Each new row is followed by what is left after taking away its nearest point in the smallest flat space through zero that holds the last named rows.

J_732 (3 x 8)
[[-26.3  -5.0   4.5  51.5   9.9  12.1  31.5 -26.9]
 [ -9.6  41.1  -7.6  24.5   4.5   2.9  53.8  -2.3]
 [ 15.8   0.8  -0.4  43.2  13.7   1.2  -9.3  37.2]]
New rows:
[ 32.7  -2.2 -40.8  -2.0  40.8 -34.2 -36.9 -34.5] => [ 26.7  10.8 -42.9   7.5  42.2 -32.4 -16.4 -39.3]
[  9.8  -3.3  16.5  20.9  34.6 -21.3  33.3 -30.6] => [ 24.8  -6.1  15.3  -2.9  30.5 -27.3  10.8 -14.5]
[ 24.4 -30.2  30.9  -5.9 -20.6 -23.0 -15.0  21.5] => [ 11.0 -12.7  28.4   2.6 -20.5 -19.8  17.5   5.4]
[-13.8   4.9 -37.1  15.1 -28.5 -31.7 -27.0 -38.3] => [ -4.0  16.4 -40.3  21.3 -25.6 -33.8 -25.5 -19.6]

J_246 (3 x 8)
[[-28.0 -33.6   0.5  -1.8 -12.3 -36.8  -2.3  -2.5]
 [-12.9  -5.5  -6.3  73.6 -17.4 -14.3 -32.7  37.7]
 [  4.2 -16.3  13.8  18.3  31.2 -60.7  -7.7  -1.3]]
New rows:
[ 11.2 -11.5 -18.5 -12.4   4.7   3.4  38.5  10.4] => [ 10.1 -12.0 -19.0   4.3   3.6  -1.6  31.3  18.4]
[  8.1   3.1  24.4 -26.4   6.0 -13.6  -4.9  37.9] => [  3.3   3.0  20.8 -23.5  -3.8  -5.0  -6.6  41.6]
[-45.4  -9.7 -10.9 -20.1  -4.3  -8.1 -34.0 -22.8] => [-21.6  13.3  -7.7  -6.8  14.0   3.4 -37.2 -17.9]
[ 20.5   6.5  -6.5   8.9  16.6   7.9  25.5 -55.6] => [  2.7  -5.3 -12.4  28.1  -3.6   4.4  15.5 -43.4]
[ -2.9  -2.5  19.4  -8.0   6.3  29.8 -20.2  -9.0] => [ -6.9 -10.2  21.4  -1.8   8.6  14.1 -23.3  -7.7]

J_466 (3 x 8)
[[ -4.6 -16.9 -41.7  36.7   6.2 -22.3   9.5 -30.9]
 [ 27.0  -4.8 -10.9   3.5 -31.4  -8.8   6.1 -16.7]
 [-18.9 -35.4 -33.7  -4.8 -43.8 -13.7  49.5 -13.9]]
New rows:
[-10.8   3.7   7.7  -0.6  38.3   5.1   3.5  -5.2] => [  6.0  -0.3   5.1  -6.7  10.5   2.3  11.6 -11.6]
[  8.9  -2.1 -60.0  13.3  -8.0   1.7 -20.5 -38.6] => [ -7.1   6.0 -28.7 -18.5  -4.8  21.1 -20.4  -8.0]
[  8.9  -2.6 -31.3 -14.7  29.6   2.5  -8.9  -9.1] => [ 11.6  -3.4 -24.0 -27.9  15.0   6.6  -2.9  -3.2]
[15.5 -0.8 31.3 12.3 -8.0  6.3 18.0 -1.7] => [ 4.4 -4.2 24.2 19.6  3.0  3.7 19.7 -3.6]

J_121 (3 x 8)
[[ -4.6  -1.5 -31.0  -1.3  -6.5  27.4   1.3 -36.3]
 [ 61.6 -16.1   1.2  39.6 -43.6  37.3  32.5  28.0]
 [ 31.7 -27.9   7.8   4.1   3.4   1.9  15.6  25.2]]
New rows:
[ 29.1  -2.5 -15.1   7.6  16.0 -21.6 -16.6 -36.9] => [ 32.2   6.4  -3.5  15.8   7.3 -26.6 -16.2 -23.9]
[ -8.5  32.2  16.9 -17.5  20.1 -12.7 -47.4  18.5] => [ 17.6  11.5  -2.8  -9.2   9.4  16.6 -31.3   9.7]
[ 10.5   1.7  17.7 -38.2  28.8  -8.7  47.5  -5.2] => [  6.5  23.5  15.4 -24.2   6.6   1.6  45.9 -12.4]
[ 29.2 -18.0  -1.9  28.9  15.8   2.4  33.8 -27.3] => [  6.9   4.4  10.5  26.0  17.7 -15.8  20.7 -25.4]
[  5.6  26.6  18.6  19.3 -20.4  20.2  17.4  23.6] => [-6.9  7.5  5.1 -4.7  9.0 14.7 12.1  6.3]
[ 12.0  24.3 -27.4  -0.8 -21.8  -7.8  13.8 -44.0] => [ 20.1  10.7  -7.5  -7.0  -5.9 -28.9  15.5 -16.6]

J_769 (3 x 8)
[[ 11.7  -1.7 -11.6  24.1 -10.1  -6.5  34.0  30.5]
 [ 52.2   5.5 -16.3 -23.6  -1.1 -32.1  33.9 -16.5]
 [ 12.5  -4.9 -25.1 -10.9  13.6  -9.8 -16.5  21.0]]
New rows:
[-25.4   3.0  19.7 -40.1 -35.7  62.2   0.8   3.2] => [  2.3   1.3  -4.1 -46.7 -31.0  44.1  12.2  20.0]
[-10.8  33.6  24.6 -22.7 -31.1 -37.3  40.8  -6.5] => [-26.0  26.2   9.3 -24.5 -15.9 -30.1   3.4  18.9]
[  7.7  26.3 -12.5  20.3   8.5 -17.5 -11.5  -3.8] => [  1.9  27.1  -5.9  23.1   6.0 -13.5 -10.8  -8.5]
[-66.0   3.3 -35.8   8.0 -11.0 -23.2  16.4  65.6] => [-49.2  13.0 -16.4 -27.2 -11.3 -32.7  17.6   4.5]

J_969 (3 x 8)
[[-72.0 -12.0 -16.7  20.4 -28.0  -3.7 -17.5 -12.2]
 [-58.0 -16.1  31.1  23.5  31.5 -53.7 -44.6 -18.0]
 [-19.2  19.5 -20.4  38.6  21.0  23.7 -49.8 -22.1]]
New rows:
[  5.3 -36.7 -25.7 -31.2 -29.4 -30.6  -8.8  23.7] => [ 15.9 -22.4 -30.9 -15.4  -7.8 -17.7 -32.4  14.7]
[-10.9 -34.1   8.2 -10.8 -23.5  25.5 -29.9  13.7] => [  5.6 -31.0  16.1 -13.2 -10.0  22.0 -31.3  14.7]
[-15.5 -38.7  -8.5 -29.1 -16.5 -20.2 -35.1 -25.2] => [ 14.4 -27.5 -14.5 -32.0 -10.4  -2.6 -30.9 -22.4]
[  3.6  21.8  29.6 -35.7  31.8 -29.1  -2.1   7.0] => [-14.2  27.5   0.2 -26.0   5.9   0.4  -2.8   3.3]

J_690 (3 x 8)
[[-15.4 -43.1 -11.0 -23.9 -13.4 -15.1   6.2  30.2]
 [ -7.8 -23.6  -4.9 -19.3 -14.4  23.4  -7.1 -41.2]
 [-21.0 -16.1   4.1 -11.3  15.5  24.8 -31.3 -15.8]]
New rows:
[-21.8 -13.4 -10.0 -36.0   2.4   1.2  10.0 -38.6] => [-14.8  10.5  -4.3 -17.9  16.9 -14.1  12.9 -10.4]
[-39.3  37.8 -50.4  20.8 -12.8  25.2   4.3  -4.6] => [-43.6  26.0 -53.5  14.7 -15.9  18.8   6.6   7.9]
[  2.6  14.6  -0.4  10.8 -20.9   9.6 -10.5  29.5] => [  0.7   7.8  -1.9   4.9 -25.8  17.7 -12.6  14.6]
[-21.8  17.8 -42.8  34.1 -11.6   8.8   4.3 -34.6] => [-31.6   5.1 -43.9  29.5  -5.2  -2.0   0.5  -4.9]

J_923 (3 x 8)
[[ 30.3  11.9  34.4 -33.2 -57.3  12.1  16.3  75.8]
 [ 15.1 -25.0  11.3  54.1 -59.2   1.3 -19.7   4.2]
 [ 40.9  18.8  20.9  -2.3 -32.0 -10.8  35.9   3.0]]
New rows:
[-35.9  26.1 -10.1   8.3  22.3  -3.1   1.7  -7.9] => [-21.4  25.6   1.2  14.1  -4.7  -2.5   5.7   5.8]
[ 34.7  30.2   3.9 -10.5 -18.0   1.0 -19.0  10.0] => [ 19.7  23.7  -7.1  -4.1  -0.3   1.4 -30.4  -4.1]
[ 18.0 -24.9  16.6  -6.7  -9.0  34.5  13.2 -16.3] => [  9.6 -25.8  12.1 -11.6   1.8  36.4   8.8 -16.7]

J_974 (3 x 8)
[[-29.5 -13.8  -6.9 -29.5  -1.3  38.1  -5.2  10.6]
 [-16.4 -18.0   4.9   1.2  34.6 -33.3  52.7   3.3]
 [-15.4  20.4  55.8 -34.7  -6.6   9.9 -28.2  33.7]]
New rows:
[-24.8  21.1  36.1  37.0  35.6  11.6  40.4  37.1] => [-10.2  23.4   8.0  47.5  13.9  35.3  14.8  21.6]
[ 15.6 -15.8 -32.5  22.8  -9.3 -21.7  12.1 -11.8] => [ -0.3  -9.0  -4.1  -2.5 -11.4  -9.2  -1.6   8.8]
[ 21.4 -38.1  -7.0 -20.1 -41.1  13.7  -6.5 -34.7] => [ 17.0 -34.2  18.2 -24.2 -28.1  -8.1   7.3 -23.6]
[-32.6 -18.2  23.2  -8.4 -31.9 -17.4  12.0 -40.7] => [-26.5 -14.4  20.9  -5.0 -38.1 -14.6   3.5 -43.4]
[-25.2 -24.8 -39.3   3.3   2.1  -1.4  39.9  -3.7] => [ -8.0   3.4  -5.0   2.0 -15.5  -6.3   4.8   7.4]
